The same things were measured in two ways. Each way mixes the same 10 hidden numbers, adds some noise and spreads widely along 6 directions of its own, which tell nothing about the thing.
In the rows, zero is written as 128.
Some things both ways: the first way, then the second way.
[179  76 153 160 107 193 208 191 101  91 126 144 160 144 144 153 160 165
 111 130 176 122 140]
[201 138 152 161 120 227 145 102 195 167 144 137 148 117 169 127 115 140
 122 197 143]

[109 165 129 137 111  59  75  83 157 152 157 112 111  99 100  92 116 134
 119 171  81 133 144]
[ 65 135  93  83  83  71 128 160  84 149 139 108 166 109 121  85 116 121
 129  73 150]

[115 160 157  97 143 173 122 162  89 105 127  85 115 122  89 127 113 127
 160 112 157 125 132]
[ 95 205 181 100 109 143  59 147 165 189 159 107 152 113  95 177  37 135
 118 103 144]

[144  85  96 156 132 159  78 105  77 132 115 118 160 141 132 129 123 186
 113 118  53 185  70]
[ 97  93  82 106 108  83 137 133  73  68 143 135 107 108 161 114 186 172
 138 131 113]

[145 105 134 111  92 180 165 166 118  81 111 141 114 118 110 135 167 184
 157 174 197 100 145]
[131 159  83 128 124  39 166  94  66 132 140 124 100 103 129 103  96 158
 120 151 138]

[ 79 148 143 161 135 122 104 102 121 104 102 109 127 106 110 106 129 126
 152 142 151 126 128]
[124 118 102 146 170 168 122 153 158 150 117 152 156 140 125 112 157 146
 130 135 137]

[124  84 142 107 114 148 109 158 140 154  98 140 133 131 133 102 126 140
 105 153  96 136 108]
[157 114  99 109 159 124 153 120 176 147 108 173 105  92  80 170  72 181
  84 141 117]

[109  83 122 150 140 128 123 112  85 142 152 118 119 110 151 111  78 145
 155  86 145 163 151]
[163 142  94 174 180 147 123  96 118 118 139 159  64 163 127 169 133 152
 130 146 148]

[152 122 126 179 147 164 125 170  83 111  87 132 124 159 111 124 112 129
  99 157 150 143  95]
[160 143  61 135 127 106 131  93  64 145 141 154 114  83 141 112 115 124
 147 133 106]

[152 147 186 113  93 116 135 118 131 131 137 153 207 123 121 146 149 138
 101 108 121 109 123]
[148 160  73 135 124  68 154 137 104 177 113 197 151 123  86 106  75 167
 142  99 103]

[106 131 128 170 139 151 119  44 113 102 112 100 161 107 149 165 141 153
 137  93 159 188 152]
[136 134  72 130 130 140 155 111 148 173 110 167 146 109 112 134  92 147
 125 121 146]

[105 104 129  75 132 181 120  96 119 106 121 119 139 137 185 158 140 138
 178  58 185 136 158]
[117 138 156 126 154 113 182 103 171  85 142 169 114 190 131 146 223  97
 148 169 152]

[162 119 141  86 112  84  93 128 118 141 123 107 145 127 128 138 155 126
 134 166  96 134 108]
[116 125 174 125 142 111 169 136 169 111 139 134 160 159 134  82 218 114
 132 178 138]

[ 98 135  91 129 144 134  94  90 105 101  84 116 139 147 139 159 135 172
 182 102 153 143 113]
[138 151  81 131 204  74 171 112 102 128 153 192  82 156  74 132 174  81
 132 135 142]

[104  96 137 105 144 137 109 147 154 156 128 132 117 146 130 102  78 144
 132  87 109 144 118]
[148 161 136 114 161 102 149 128 172 154 151 169  73 166  48 184  62 134
  90 106 128]

[138 118 149 120 117 136 136 146 111 169 134 125 160 144 175 135 155 107
 118 106 124 116 149]
[184 119 139 153 173 179 119 164 178 113 124 158 154 140 171 111 158 123
 142 205 133]

[109 147 116 102 113 182 131 121 100  85 121 128 127 132 116 122 161 168
 143 125 117 107 114]
[119 122 125 113  55 116 106 138  68 108 165 131 158  88 187  91 182 125
 178 129 112]

[141  98 146 157 124 143 170 149  99 143 148 153 143 124 133 112  98 147
 108 105 135 128 125]
[130 152 187 176 159 190 125 134 202 152 171 116 131 205 128 127 149 136
 136 167 144]

[142  76 134 122 132 186 213 146  81 161 147 173 150 131 186 132 146 115
 102  91 118 117 104]
[148 138 100 134 136  82 150  99 112 151 160 140  79 134  63 154  90 162
 106  90 114]

[159  92 127 164 133 125 146 138  76 143 155 156 160 139 132 116 105 146
 110 113  95 132  85]
[166 160 175 167  97  98  93 118 120 142 151 119 164 163 111 117 152 134
 178  91  67]

[124 135 132 157  95 156 140 101 133 145 154 149 159 125 153 120 158 162
  95 118  96 125 149]
[152 122  87 118  78 163  86 163 118 144 117 121 167  64 180 107  52 165
 138 136 124]

[103 108 133 134 134 165 102 113 100 145 145 122 125 122 148 109  98 137
 131  94 128 158 144]
[144  97  36 137 154 166 130 111 104  88 121 190  73 127 158 182 154 132
 147 137 157]

[105 140 142 100 123 105 123 103 109 118 125 102 125  81 106 114 161 117
 156 167 110 112 111]
[160 130 183 153 131 118 159 148 204 178 152 136 175 170  52 124 154 169
 123 105 111]

[126 122 148 127 131 209 128 134 122 149 100 148 146 144 131 128 113 143
  88 117 126 155 113]
[ 41 121  40  62  82  69 139 119  80 104 117 159 127  81 134 145 116 119
 150  89 141]

[130 106 133 159  95 158 129 110 161 168 145 197 146 140 166 104 100 168
  86 109 139 135 155]
[ 77 129   5 103 116  97 121 100  62 103  88 164 101  81 167 133  88 104
 150 119 146]

[171 120 142  87  96 160 143 180 113 102 127 139 122 152 137 131 170 127
 125 167 166  87 138]
[141 165 114 105  95  80 134  92  81 136 139 119 133  64 156 102 107 122
 131 158 118]

[159  79  97 147 139 139 151 106 105 155 123 129 138 140 178 156 158 135
 118 152 112 165 104]
[190 107 147 171 165 146 169 103 188 128 132 139 122 156 124 102 168 107
 126 191 123]

[138 109 116 170 101 169 127 133 140 131 129 175 163 162 163 126 134 181
 105 105 130 122 135]
[136 139  51  82 156  72 171 130 116 148 143 151  93 120  71 156  62 128
 100  85 136]

[147 131 150 113 105  79 111  95 131  98 145 114 153 106 119 140 148 150
 146 139 127 129 134]
[129 125  76 133 141 170 160  99 122 162 116 181 129 104 142 120 154 125
 116 148 166]

Other things, the second way, with their names:
<21>: [149 184  72 150 135  76 135  78  89 179  93 156 119  92 103 122  29 163
 120 121  97]
<219>: [ 81 100  80  85 110 132 157 143 137 139 159 129 134 122 111 127 150 109
 128  92 155]
<424>: [184 137 130 166 159 167 137 152 179 158 126 168 157 156 122 118 124 151
 135 150 121]
<417>: [185 157 119 142 133 135  99  87 129 145 100 176 134  80 135 157  96 131
 144 153  88]
<101>: [167 149  79 118 172 113 151 117  85 159 136 137  77 104 106 113  67 155
  60 131 128]
<503>: [164 138  90 169 155 134 144 146 104 128 148 169 102 180 145 101 137 117
 150 139 147]
<138>: [ 94 155 119 100 102  79 120 124  91  95 159 114 116 125 156 135 128 129
 148 131 147]
<28>: [126 142 119  70 144  99 154 147 187 148 131 146 140 110  72 176  91 138
 105 118 144]
<58>: [ 61 161 109  75  80  61 145 159  90 145 166 114 159 103 131  93 109 126
 139 114 163]
<348>: [149 116  86 116 157 102 181  87 160 146 123 156 113 135  58 163 150  98
 116  90 130]
<490>: [129 132  64  88 121  78 156 155  93 132 135 160 130  85 126 104  89 162
 121 124 126]
<246>: [134 135 126 119  95  72 103 131  88  91 146 101 114 122 143 122 119 118
 148 122 115]
<70>: [127 145 122 141 107  51 137 136 114 109 137 136 143 148 119 115 116 173
 166 120  88]
<17>: [144 174 173 137 164 157 155 115 192 181 161 118 126 151  98 147 105 157
  88 162 165]
<367>: [152 129 100 122 161 141 110 130 149 132 117 173 109 101 111 156  97 110
 120 145 112]
<509>: [131  97  96 104 116 187 142  83 152 155 123 114 134  82 130 149 143 131
  95 115 147]
<297>: [134 161 100  99 132 122 106 125 138 142 140 151 107  93 114 186  58 129
 122 131 145]
<168>: [167 171 136 137 108 138 100  95 142 182 114 137 123  97  99 163  30 178
 100 110 103]
<430>: [150 133  61 149  99  83 161 103  70 138 146 144 111 112 138 106 102 177
 141 118 114]
<84>: [136 121  53 110  89 133 146  65  88 149 101 181 118  56 133 155 110 165
 121 102 118]
<331>: [141 151 151 162 138 128 140 104 154 147 186 128  97 166  98 143 123 164
 134 137 106]
<73>: [141 130 101 109 178 137 114 126 153 109  80 125 139  96 158 117 120  93
 112 185 139]
<360>: [153 122 129 122 141 104 120 159 144 125 120 139 134 148  86 142 126 172
 109  84 105]
<240>: [ 85 120 140 112  87  87 167 138 120 108 194 111 142 163 138  85 205  79
 167 124 149]
<69>: [158 124 134 158 186 215  92 145 212 175 117 135 137 156  91 170 111 141
  99 115 145]
<11>: [108  91  78  62 120  84 149 163 115  95 146 133 110 133  93 160 143 144
 109  58 139]
<80>: [ 73 144 107  93 113 123 147  88 114 159 152 120 131  91 126 118 148  92
 116 129 166]
<30>: [ 85 143 129 124  92 145 107 107 137 145 128  89 127 125 136 145  85 184
 105 103 138]
<376>: [110 151 185 143  96 151 146 154 210 174 135 147 212 152 125 102 140 154
 154 154 135]
<251>: [173 142 103 154 125 136 144 110 160 146 150 155 114 150 102 169  84 163
 149 121 111]
<130>: [121 112  70  95 149  52 200 169 112 130 162 154 111 148  83  86 130 119
 118 108 131]
<24>: [104 139 152  77 102 134 127 125 157 119 112 112 183  78 167 117 169  84
 127 170 157]
<368>: [125 179 150 119 138 181  82 101 171 147 125 100 105 112 147 181  47 117
 100 162 160]
<317>: [164 125  87 153 183 100 163 118 122 139 114 159 109 154  92 104 151 113
 114 129 127]
<217>: [109 124 110  95 131 131 103 149 132 132 101 100 154  95 147  97 116  93
 100 133 146]
<6>: [175 117  52 129 191 144 168  65 124 120 110 198  38 108 109 184 113 132
  92 158 137]
<72>: [194 122 123 122 171 117 161 125 164 124 134 168 111 149  92 137 143  81
 123 139 115]
<515>: [ 88 139  97  92  98  67 137 153  99 123 159 122 126 112 124 114 102 136
 135 115 144]
<486>: [206 147 150 167 113 107 147 109 157 147 128 169 161 137 110 127 124 176
 155 142  74]
<266>: [ 91 188 193 142 121 162  71 111 162 157 143  71 136 139 141 148  89 136
 114 145 152]
<248>: [ 75 148 132  89 178  86 147 165 155 129 125 109 114 153  95 115 105 126
  69 134 172]
<96>: [107 141 155 102 126 144 131 143 179 119 151 125 143 144 149 119 146  55
 141 169 156]

Some of these things the first way, each followed by its name:
[137 137 123  79 130 170 131  76  79  71 180  99 116 110 140 151 163 129
 182 111 158 130 136]
<266>
[140 121 122 106 128  91  87 140 149 173 143 141 123 164 167 105 127  84
 108 135  87 118 115]
<72>
[137 139  89 132 104 137 122  96 122 129 140 153 122 126 118 123 146 189
 121 160  91 127 114]
<240>
[155 122 115 105 124 123 110  76 124 114 153  96 182 142 162 183 187 165
 166  97  98 150 113]
<248>
[139  77 114 129 126 103  58 131 139 130 119 134 114 149 127  95  82 168
 128 138 102 164 105]
<6>
[127 104 166 183 142 145 106 178 104 178 120 126  96 120 100  70  37 102
  69 147 137 171 138]
<251>
[107 136 145 128 106  56  80 122 145 144 176 124  94  86  91  58 112 118
 151 189  98  94 128]
<69>
[158 170 156 106  91  60  93 104 146 138 204 137 154 119 114 111 133 133
 123 130  86  95 144]
<503>
[111 118 134 130 134 171 131 162  99 116 111 157  91 131 109  79  89 121
 109 149 138 115 103]
<331>
[156 170 164 101 106 133  94 103 114  75 106  76 172  98  59 161 164 182
 144 170 126 145 104]
<376>
[174 112 123 139 138 108 129 117 111 115 136 117 168 140 139 164 166 135
 140 146 116 136  81]
<317>
[109 150  96  89 119 197  88  99 142  63 107 141 132 162 124 141 183 188
 168 134 120 103  76]
<367>
[128 120 108  91  77 122  88 120 157 103 126 128 118 128 135 121 179 189
 171 176 145  98 161]
<24>
[149  82 127 143 125 122 123 123 113 166 177 132 121 136 174 113  84 139
 118  84 130 166 169]
<368>
[ 59 123  91 162 159 111  56  34 119 175 161  93 130 123 194 109  99 110
 130  58  57 201 143]
<11>
[123 105 150 112 111 190 149 191 111 146 134 146 104 138 133  96 101 140
 120 120 167 109 162]
<138>
[192  45 188 150 104 146 192 230 102 163 172 174 142 118 105  76  91 133
  64 155 112 105 112]
<30>
[147  80 185 179 110 123 184 207 130 176 118 162 177 134 127 107 100 138
  87 121 142 110 135]
<424>
[123 129 128 104  79  68  44 143 200 160 147 162  87 141 146  60 133 119
 130 207 127  76 163]
<73>
[ 97 148 123 113 117 173 126 112 130 136 123 125 109 119 131 116 141 147
 131 136 133 126 151]
<515>
[152 141 168 127 114 157 119 179 117 142 111 127 164 155 129 127 138 104
  78 134 120 118 126]
<490>
